All groups share one centre, and each spreads out both ways along 10 directions, with some noise.
(in the rows, 128 means zero)
Known rows, each followed by its group:
[161 117 145 103 127  92 111 132 116 138  68 155 132 139 174 115] -> folu
[206  57 122 107 205 169 100 158 193 186 133 142 196 164  63  93] -> folu
[142 197 128 149 164 194  73  30  92 103 122 118 136 116 131 220] -> zefu
[141 152 114 128 150 102 125 111 142 105 110 178 109 164 135 133] -> folu
[149 140 104 111  92 105 116 131 130 153 100 151 102  68 141  98] -> Vemik
[169  98 149  87 120 161 121 161 134 117 149 168 186  97  94 122] -> soked
[122 137 105 147 128 139 143 131 109 102 127 152  98 119 115 103] -> soked
[166 114 115 149 128 118 117 120 142  91 122 135 112 105 117 106] -> zefu
[135 101 154  82 145  96 117 113 182  73 159 154 123 152 111 114] -> soked
[176  99 118  82 158 122 136 135 175 145 100 116 144 135 104  86] -> folu
[164 111 153 108 146 107  94 125 188 177 118 102 131 135 137 128] -> folu
[127  61 126 131 140 125 135 122  92  71 130  80 205 126 114 146] -> Vemik
[130 128 155 148 135 162 105 117  79 153  99 125 115 146 168 109] -> Vemik
[168  65 157  98 174 137 107 167 145 158 113 113 144 140 111  80] -> folu
[125  91 162 161 156  99 131 108 137  87 119  86 120 199 158 120] -> soked
[144 110 114 143 124 137 135 138 131 143 125 116 138 117 116 110] -> zefu
[141 121  89 177 194 163  82  47  76  96  88 119 104 158 133 115] -> zefu
[196 181 153 145 148 168 133 121 152  54 123 204  71 143 109  99] -> Vemik
[ 87 148 172 116 135 154 120 144  84 180 110 105 101 154 169 129] -> folu
[158 126 176 120 157  99 118 119 164  70 127 140 110 169 138 143] -> zefu
[125 123 103 130 170 101 142 130 155 137 122 104 143 162 104 150] -> soked
[ 89 150 130  85 144 157 106 117 140 116 189 180 108 129  93 143] -> soked
[101 113 118 123 112 123 140  78  77  81  91 123 114 157 175  78] -> soked
[139 132 121 153 161 135 100 121  86 140  91 125 129 132 140 155] -> soked
[110 126 115 105  76 112 125 116 131 120 156 140 153  88 128 142] -> Vemik
[133 145  76 156 116 122 159  86 116  82  98 145  95 134 138  78] -> zefu
[179 158 147 145 159 144  96 121  81 102  77 131 133  94 132 186] -> zefu
[123 136 107 148 153 174 127 103 101 186 100 104 139 165 140 117] -> zefu
[155  83 174 136 164 157 103 101 122 163  94 121 163 221 175  97] -> Vemik
[135 144 134  72 153 139 114  75 145 150  95 139 120 173 152 105] -> folu
[135 137 157 168 103 150 137 111 150 183 124  76 122 158 168 114] -> zefu
[ 91  99 112 116 125 115 129 105 135 141 141  86 148 140 129 126] -> zefu
[143 114 119 137 135  57  59 101 140 178  90 117 132 119 174 166] -> folu
[151  96 155 210 163 147 115 143  86  70 113 153  68 175 143  59] -> zefu
[124 107  93 155 139 161 140 140  90 211  87  78 157 137 135 105] -> zefu
[154  84 161 148 169 117 117 134 151 118 118 120 108 186 137  87] -> soked
[125 153 135 122 158 148 101  91  79  90 107 152 114 134 137 158] -> zefu
[ 99 150 176 127  91 188 151 115 122 117 177 101 149 135 136 152] -> folu
[ 93 137 113 167 168 142 160 129  86 102 120 144 115 203 130 124] -> Vemik
[161 101 174 145 145 147  98 132 117 116 118 147 114 146 149  97] -> soked
[ 66 146  83 106 178 136 115  87  60 161  79 129  99 169 148 119] -> folu
[ 87 134  84  97 112  90 118 105 105 134 119 148 111 107 142 121] -> Vemik
[142 123 136 102 152 102  77  88 140 160  94 133 117 154 166 125] -> folu
[136  93 116 112 152  99 116 146 148 122 131 132 128 119 104 111] -> Vemik
[136 131 116 138  79 135 157 130 162 158 145 184 170 168 146 101] -> Vemik
[120  52 133  99  92  54  85 112 145 142 125 134 153 125 176  95] -> Vemik
[119 155 105 130 159 108 127  99 142 124 118 119 126 152 123 170] -> soked
[ 82  61 174 120 143 165 134 128  66  62 159 105 169 164 125 123] -> folu
[163 138 176 131 140 143 113 132 157 118 138 122 117 130 126 139] -> Vemik
[167 133  99 181 139  90 156 122 137  73  80 149  51 149 139  55] -> soked
[101 123 111 132 112 136 138 146 113 151 142 110 114  99 117 111] -> soked
[143 163 128 129 181 184 137 160 146 152 141 148 100 145  75 126] -> Vemik

New rows. What belongs after each?
[ 93 106 128 122 165 102 104 183 141 136 174 109  87  90  75 143] -> Vemik
[139 123 165 106 110 151 132 139 166 147 162 122 159 129 120 137] -> soked
[181  89 122 113 127 153  85 147 121 170 103 162 126  80 117  62] -> Vemik
[143 119 133  99 144 121 146 112 172 101 137 139 148 165 115 124] -> soked
[113 115  76 114 183  86  97 134 106 113 110 141 104 103  93 143] -> soked
[134  94 141 152 137 134 139 148 117 109 128 111 146 143 122 116] -> soked
[123 133 153 137 146 160 105 112 127 127 156 111 142 139 124 167] -> zefu
[117 120 130  89 123 127 118 122 159 212 129  91 174 133 135 151] -> Vemik
[116 125 139  92 110 112 121 147 119 114 143 135 144  83 119 157] -> zefu
[112 127 187 126 164 115  97 124 135 121 136  67 104 143 141 175] -> Vemik
[130 139 142 172 135 158 140 152 115 110 143 168 100 156 126 104] -> Vemik
[117  82 117 134  71  96 122 141 129 137 149 156 161 113 150 102] -> Vemik
[ 81 180 156 163 132  59 142 161 174 160 148  68  62 146 144 194] -> folu
[107 159 138 151 142 133 114  90 137  89 166 157 103 166 130 161] -> folu
[100 144 138 113  91 132 140  50  88  72 105 135 113 160 190  99] -> soked
[ 91 122 119 133 140  88 163 134  97  84 116 118 148 159 136 161] -> folu
[138 147 137  91 150 182 140 111 142 128 132 149 115 161 109  89] -> folu
[115 144  94 139 142 103 149 150 129  81 137 173  78 126  95 111] -> Vemik
[123 149 131 133 122 186 129 134 100 122 153 158 153 123 112 156] -> soked
[132 176 159 101 135 159  80 100 132 134 136 168  67 117 139 125] -> Vemik
[135 147 104 170 110 188 137 107 130 160 146 128 121 129 121  99] -> zefu
[109 139 104 162 125 121 164 172 155 123 161 200 103 172 107  97] -> Vemik
[126 113 112 149 111 144 146 159 137 160 146 155 158 149 122 108] -> Vemik
[124 127 117  67 135 155 142  90 121 167  98  98 166 151 142 112] -> folu
[152 131 137 145 108 123 136 160 155 163 126 135 122 123 131 108] -> Vemik
[177 150 120 148 135  90 111  95 132 113  61 139  79 131 167 101] -> soked
[139 138 126 146 123 194 159  99  78 100 111 110 195 146 128 150] -> Vemik
[163 153 113 102 114 169 118  82 105  45 130 207 125  91 107 106] -> Vemik
[177 147  67 179 135  97 101 159 135 146 105 191  80  66 104 116] -> folu
[136 139 143  96 143 148 155 130 101  66 104 187  96 163 128  75] -> folu
[129 138 128 131  88 145 164 118 136 160 110  97 126 132 155  85] -> soked
[126 107 152 103 120 123 101 119 126 126 124 135 110 124 150  96] -> soked
[111 172 100 148 114 126 154 101 133 145 115 105 111 136 140 138] -> soked
[ 87 134 165 113  99 142  99 111 127 128 176 130 106 121 148 131] -> zefu
[107 138 108 145 154 134  84 139  90 181 114 122  86  93 128 143] -> soked
[158 131 142  75 154 175 134  83 158 104 128 168 138 178 115  83] -> folu
[100  48 125 152 157 123 126 154 100 128 142 117 169 175 122 109] -> Vemik
[145 113 154 112 133 143 167 138 158  26 165 138  98 127  86  82] -> folu
[161 132 129 129 104  88 105 104 115  92  93 178 129 118 168 131] -> folu
[104 100 153 131 156 145  98 139 105 145 144  98 131 133 125 136] -> Vemik
[126 120 122 105 160 166  78 109 111 119 153 182 115 120 101 116] -> zefu
[175 106 145  74 125 137 122 139 159 148 117 144 175 113 117 116] -> soked
[142 130 138 135 128 142 130  88 118 121  98 153 145 194 173 104] -> Vemik
[156 139 119  85  94 113 107  87 128 137  91 130 134  82 156 121] -> Vemik
[ 94 118 142 149 115 104 118 129 107 171 121  42 142 108 159 176] -> soked
[ 89 149 103 169 114  84 118 122  86 107 121 125  88 102 148 164] -> folu
[175 190 125 141 124 138 154 169 201 165 129 188  77 139 109  95] -> Vemik
[116 133 137 168 143 145 141 150  78 122 111  99 109 126 128 137] -> Vemik
[119 138 106 122  97  79 131  92 118  73 105 144  60 102 156  82] -> soked
[101 119 131 114 100 115 109 121 130 147 149 154 126 129 147 118] -> Vemik
[128 103 150  70 108 136 122 112 141 148 123 124 141 133 148  85] -> soked
[ 77 173 106 173 147 149 123 131  99 125 154 144  62 127 114 143] -> folu
[137 155 120 150 119 159 179 147 156 111 166 165 159 160  97 137] -> Vemik
[ 82 117 152 176 141 133 155 175 143 158 177 130 133 208 127 138] -> Vemik
[ 67 113 131 148  80 135 164 158 128 131 190  85  94 103 116  89] -> soked
[153 150 134 169 118 122 109 129 101  99 106 139 106  94 142 153] -> soked
[151 132 104 134 154 119 172 164  91  77  87 174 128 137 109 114] -> zefu
[149 111 152  88 137 122 102 144 179 187 135 112 143 123 121 131] -> soked
[177 136 134  99 119 103 123 109 173 132 100 126 131 115 139 121] -> Vemik
[135 170  80 152 152 164 149 137 107 104 131 185 127 117  80 146] -> soked
